The groups are shells around one centre, one inside the other: the same stretched ball of 7 dimensions in 9 sizes.
In the rows, zero is written as 128.
Known rows, each followed by its group:
[105  94 115 137 106 132 133 133 167 103 161  53 165  69 138 162 118 129
  90  70 126 129 159]  k_705
[127 146 116 111  97 131 119 169 159  89 119  98 164 122 123 182 140 119
 128  92 121 126 162]  k_91
[101 158 122 128 107 144 135 170 124 136 115  55 177 133 105 116  98 121
 152 103 142 156 119]  k_705
[112 110 117 128 117 131 134 132 158  91 137  66 141  87 120 159 133 135
 108  82 138 128 169]  k_81
[ 79 116 135 136  99 119 123 112 161 115 130  80  82 133  87  91 120 108
 118 101 162 121 104]  k_95
[117 126 126 111 105 132 123 137 167  67 109 100 100 118  91 166 154 128
 115  95 151 118 172]  k_91
[ 78 118 112 139  86 162 115 104 170 109 136  67  72 141  70 116 122  86
 143 129 170 148 106]  k_939
[112 162 144 112  97  75 120 195 148 130 113 121 189 152 147 122 115 114
 122  70 108 101 103]  k_705
[ 92 136 140 111 111  87 119 143 172 105 106 124  91 170 106 112 138  97
 134  97 154 106 101]  k_646
[ 88 109  89 168  88 176 117  78 150 128 177  32 103  95  93 114 113 100
 139 128 142 153 121]  k_705
[112 142 133 102 150 111 144 153 143  87  83  91 118 140 100 138 144 138
 148  94 167 131 160]  k_64
[111 116  99 156  78 147 102  77 158  98 168  81  80  95  97 131 147 114
 117 117 122 112 148]  k_481
[ 74 131 144  97 128 101 138 178 179 117  89  97 127 185 109 124 112  83
 149  93 180 143  85]  k_81
[ 97 134 109 144  75 171 114 116 147 112 140  59 106 118  75 123 119 108
 136 124 148 146 127]  k_935
[ 84 163 148 109 118  81 126 168 150 134  87 120 116 199 104  81 117  93
 161 103 158 118  71]  k_64
[102 111 106 146  71 140 105 111 177 106 169  82 119 104 117 148 130  96
 108 102 119 119 128]  k_91
[114 165 143  88 128  89 136 210 151 107  78 117 180 169 131 151 127 117
 146  79 140 124 128]  k_481
[114 191 151  93  93 114 122 201 132 103  62 124 140 182  80 122 129 123
 150 102 150 123 123]  k_935
[ 99 153 114 134  76 163 110 127 145 110 120  80  96 147  67 119 126 100
 153 133 152 143 118]  k_81
[116 125 128 139  98 123 123 114 138  95 137  80 113  84 100 121 138 151
  97  86 130 105 165]  k_95
[124 145 118 123 116 143 129 133 131  88 111  76 121 108  90 143 143 146
 136 105 144 131 176]  k_935
[118 185 116 161  48 139  92 116 106 140 142  97 114 133  81  71 123 123
 143 130 101 105 107]  k_646
[135 163 129 133  93 122 119 138 113 100 118  94 135 100  97 118 141 162
 117  93 114 102 171]  k_646
[ 87 136 142  89 123 127 141 185 172  93  75  90 125 171  88 149 121 101
 145  96 187 152 121]  k_481
[ 96  99  98 173  67 158 100  49 161 106 186  63  56  82  85 109 138 109
 106 122 130 115 134]  k_705
[ 95 197 145  90 113 102 125 209 140 131  57 124 145 226  94 104 114  88
 189 116 162 140  75]  k_95
[124 190 142 120  56  97  92 164 134 114 105 149 123 167  96 103 140 116
 130 105 105  83 108]  k_91
[122 180 120 146  71 129 107 143 109 136 132  92 151 127 102  94 120 131
 141 111 103 113 121]  k_935
[109 170 157  92  67 116 110 190 160  82  72 138 111 172  71 138 138 114
 118  96 152 108 126]  k_939
[ 95 173 132 109  72 128 108 185 160 123  98 115 137 193  94 126 115  77
 159 117 143 135  82]  k_939
[135 171 109 125 125 144 130 144 108 103 105  74 147 118  98 138 141 150
 164 115 132 139 175]  k_64
[122 183 159  75  87 108 126 240 150  89  58 130 184 170 102 165 126 126
 124  75 140 120 140]  k_95
[115 188 138 108  84  94 106 184 142 121  93 140 144 188 110 116 132 101
 154 105 121 105  98]  k_939
[124 188 129 112  70 114 101 182 142 113 102 133 150 172 107 135 134 103
 149 109 112 110 114]  k_91
[132 172 112 121  99 139 118 162 127 105 112  91 161 129 109 151 137 130
 152 109 118 130 157]  k_481
[ 86 119 118 126  87 131 114 136 185 111 137  91 112 148 108 140 123  77
 131 107 148 133 100]  k_81
[ 94 134 124 128 141  93 138 145 145 138 126  78 153 142 139 104 113 111
 151  91 140 130 104]  k_646
[138 174 132 114  97 114 121 175 122  98 101 108 166 122 112 143 140 151
 127  87 112 108 166]  k_935
[ 83 114 135  76 176 112 168 210 185  99  76  65 183 162 135 182 109  98
 156  74 194 176 130]  k_705
[103 163 111 145 102 136 117 122 121 138 129  74 121 145  94  87 119 112
 168 127 135 136 107]  k_481
[118 121 102 152  74 158 101  71 154  80 156  84  59  90  75 136 159 126
 114 123 130 110 168]  k_646
[ 94 153 123 127 110 108 114 123 150 122 114 108  86 174  95  93 134  95
 164 122 150 120  94]  k_935
[ 82 173 164  80  72 122 120 222 171 104  55 125 129 212  68 129 109  83
 141 101 179 139  81]  k_95
[ 89 105 118 111 118 144 134 145 187  87 119  69 119 130 103 171 128  97
 130  98 172 152 140]  k_81
[ 88 137 150 102 106 114 132 168 164  98  87 100 110 159  85 122 123 111
 125  91 173 128 116]  k_81
[137 151 101 130  97 164 120 136 130  87 128  70 147  92  99 171 145 144
 135 110 121 136 191]  k_64
[ 81 103 137 100 146  96 142 151 191  93 103  94 108 154 118 145 132  96
 130  83 180 133 119]  k_646
[117 142 100 156  73 171 111 109 128 114 156  55 129  90  90 127 125 129
 130 119 120 136 151]  k_939
[124 168 132 100 102 109 119 186 151  96  92 122 154 158 114 157 140 116
 143  94 129 118 140]  k_481
[ 94 114 129 130  63 149 110 122 177  84 134  88  83 115  74 141 133 108
  95 101 153 120 136]  k_939
[119 192 143 125   9 150  81 159 136  97 103 135  95 156  46 112 136 115
 114 121 121  99 119]  k_705
[141 157 103 136 127 143 130 124 107  98 124  67 146  89 107 142 147 163
 148 107 120 129 194]  k_95
[108 110  81 169 104 157 114  65 146 117 183  48 102  84 113 126 135 113
 140 124 123 135 146]  k_939
[113 121 105 132  88 164 116 116 163  81 138  72 105 101  88 166 143 118
 122 112 143 136 167]  k_481
[108 102  84 170  92 169 108  44 152  96 181  53  59  75  86 127 150 120
 126 130 133 126 162]  k_64
[ 73 133 151 107  88 109 126 181 178 121 103  99 133 172 100 115 102  84
 122  87 165 132  77]  k_935
[ 84 146 169  90 100  91 132 199 169 104  72 119 128 177  93 116 114 107
 115  76 171 118  97]  k_91
[ 97 168 121 114 103 127 117 160 151 122  99 103 120 187  94 120 125  86
 177 125 153 141  95]  k_81
[ 86 165 121 120 106 136 123 159 145 137 101  83 126 187  89 103 109  83
 184 129 162 156  81]  k_91
[114 171  99 160  60 172  96  94 116 124 143  77  86 130  62  93 132 114
 161 150 125 131 123]  k_646
[113 210 156 114  51 109  96 173 119 118  75 147  99 193  58  73 131 118
 145 119 132  95  93]  k_95
[ 95 135 159 111  62 117 116 167 168  91 104 112 112 134  80 124 123 120
  84  79 150 105 122]  k_64
[118 179 143 129  57 134 111 169 116 117 108  98 149 127  81 103 116 141
 115  97 120 112 131]  k_64

New rows. What belongs after each?
[106 106  90 144 110 174 122  79 162  84 150  51  76  96  83 155 148 114
 141 128 157 148 168]  k_646
[ 96 136 112 103 121 134 124 155 182  95 103  97 112 175 103 165 138  77
 169 120 167 151 120]  k_95
[ 82 110 102 130  96 149 116 125 192 111 147  73 112 146 110 155 122  64
 146 118 154 152 102]  k_95
[ 77 117 128 100 129 131 134 141 189  88  92  90  75 175  81 144 135  82
 155 115 197 151 114]  k_64
[ 96 135 147 122  97 113 127 144 147 104 108  92 108 128  87 103 123 132
 109  87 154 113 127]  k_64
[117 133 122 129  88 130 111 114 154  81 126 103  85 114  87 137 154 129
 114 105 136 106 158]  k_481
[129 180 125 104 127  99 122 170 132 104  86 123 142 167 115 137 148 124
 168 106 130 116 142]  k_64
[140 176 132  98  98 124 125 203 133  90  89 107 190 129 116 174 137 143
 131  84 118 123 172]  k_95
[107 171 143 127  14 151  87 151 150  97 111 123  90 149  50 114 130 108
 106 117 130 104 113]  k_64
[ 95 117 135 130  94 111 124 139 164 110 136  86 129 114 115 123 120 117
 100  80 137 113 123]  k_935
[100 136 148 104 147  88 152 181 143 113  93  83 168 133 128 123 115 139
 126  66 155 127 135]  k_95
[114 121 101 155  83 160 109  78 146  92 157  69  78  87  82 129 147 128
 119 120 132 121 162]  k_481
[ 85 107  96 127 133 161 134 111 176 101 131  51  95 137  96 154 130  86
 166 127 178 170 130]  k_646
[ 91 168 146 124  43 120  96 157 155 121 110 126  99 176  73  90 118  91
 124 112 137 106  77]  k_481
[124 166 104 146 102 123 113 127 118 133 142  85 150 124 122 110 130 125
 157 114 104 119 131]  k_481
[ 82 161 160 107  70  89 107 175 168 120  91 140 100 199  87  89 118  83
 128  99 152 102  63]  k_646
[131 198 142  87  86 118 115 214 138  92  65 135 162 177  94 157 139 122
 150 100 131 120 142]  k_705
[ 95 122 130  94 141 142 152 172 166  84  85  64 136 137  94 168 125 119
 142  92 188 163 155]  k_64
[ 79 127 133 100 121 132 143 188 177 113  98  70 156 162 109 151 103  88
 145  92 177 164 105]  k_935
[ 87 141 132 103  99 141 123 159 174  95  89  97  95 176  73 140 128  87
 151 117 180 147 111]  k_481
[113 121 103 124 144 123 141 150 155 112 138  60 181 107 151 167 125 118
 144  87 130 145 154]  k_939
[109 138 127 116 109 145 130 140 147  83 101  79 105 123  76 141 138 133
 131 105 163 136 161]  k_939
[110 155 121 123 101 134 131 182 135 129 122  67 198 126 125 140 103 119
 139  91 125 145 127]  k_646
[102 134 142  86  87 117 116 182 196  70  89 130 112 166  95 178 144  92
 116  90 160 120 131]  k_705
[ 78 124 106 154  70 155 108 110 165 137 161  62 109 136  96 106 105  76
 140 125 142 145  83]  k_95
[107 135 103 145  78 151 112 131 151 121 156  67 148 111 114 139 118 105
 131 109 119 136 127]  k_481
[102 113 112 107 167 121 158 169 163 107 116  51 186 120 148 175 118 117
 151  81 158 163 153]  k_91
[102 124 119 160  66 141 106  86 143 111 159  77  82  94  82  95 130 127
 103 109 127 107 131]  k_64
[108 142 117 107 173 125 156 156 134 105  89  60 145 140 112 141 130 132
 176 103 171 160 156]  k_95
[116 159 100 153  71 163  94  77 129 101 136  92  49 133  55 102 154 115
 157 151 135 120 139]  k_64
[ 97 148 165  75 127  93 150 234 163  99  61 103 185 163 117 152 110 123
 120  59 168 135 127]  k_646
[116 180 112 127 110 123 112 135 126 122 106 106 109 171  94 105 140 108
 184 133 135 127 116]  k_939
[ 88 157 145 121  66 127 113 164 151 121 106 101 119 162  78  98 109 101
 127 104 150 124  89]  k_81
[ 87 123 120 137  60 145 109 145 176 121 151  78 140 128 108 136 106  84
 112 100 132 134  99]  k_64
[110 151 116 135  57 144  90 104 159  90 128 120  54 148  65 121 154  99
 135 133 136 106 126]  k_91
[135 189 104 152  37 152  75 102 122 107 137 124  78 141  67 107 156 115
 149 147  98  97 133]  k_705
[115 207 149 125  34 105  82 159 126 123  97 157  96 189  68  72 134 108
 137 121 113  82  84]  k_95
[123 178 102 150  58 172 100 129 115 122 137  75 133 123  79 118 125 120
 154 135 113 135 135]  k_64
[ 86 150 128 142  44 146  90 105 158 112 128 109  46 162  51  85 131  87
 133 136 150 114  86]  k_646
[127 151  82 166  96 160 100  55 118 107 156  76  62 108  79 105 160 128
 166 150 121 121 157]  k_705
[ 87 175 134 119 117 101 124 162 134 147  93 103 125 199 100  74 111  92
 182 119 154 134  68]  k_64
[117 164 125 133  76 148 118 155 122 115 120  77 151 117  89 120 118 136
 129 104 126 130 141]  k_935
[106 137 153  83  96 109 131 212 181  80  84 114 164 146 112 179 127 114
 102  66 152 123 142]  k_91
[130 183 116 127 124 107 122 147 109 124 107 102 146 147 116 108 139 135
 171 112 118 117 138]  k_91
[ 90 141 119 142  59 128  99 133 166 132 149  98 120 149 107 109 114  79
 129 112 123 119  80]  k_91
[109 132 129  90 126 122 142 201 174  90  97  86 184 138 131 192 125 111
 131  76 151 147 151]  k_91
[ 80 108 133 101 160 106 150 147 178  98  95  79 107 156 110 137 128 102
 148  92 191 147 123]  k_646
[113 153 119 129 100 156 130 150 125 110 114  61 147 115  88 130 119 136
 140 107 144 146 151]  k_91
[104 139 147  85 123 118 140 188 166  75  71 101 130 150  91 162 136 125
 127  83 175 135 153]  k_91
[ 77 110  91 152 116 151 118  77 169 125 156  57  69 142  95 109 126  75
 169 140 163 153  97]  k_95
[ 84 158 123 134  67 122 101 145 160 142 130 106 115 182  98  93 111  69
 155 123 135 126  61]  k_646
[ 87 144 122 117  80 146 105 127 175  96 105 110  55 182  60 124 140  75
 157 137 172 135 100]  k_64
[ 95 147 132 115 103  90 116 163 167 124 116 118 136 173 127 120 124  87
 143  96 134 115  88]  k_939
[105 189 130 133  56 132 101 161 125 138 112 107 133 170  83  88 113 102
 153 123 123 122  86]  k_935
[108 136 114 112 117 125 122 144 170  93 113 100 117 150 110 158 144  98
 151 108 148 133 136]  k_81
[ 89 128 121 116 119 143 128 124 166  92 103  81  74 154  73 131 137 101
 155 122 182 147 128]  k_939
[ 95 177 135 109 103 106 127 206 142 148  98  98 192 185 127 114  96  91
 165  98 135 141  77]  k_95
[100 132 149  93 117 106 137 181 169  85  85 104 132 145 102 151 131 122
 115  76 164 124 141]  k_81
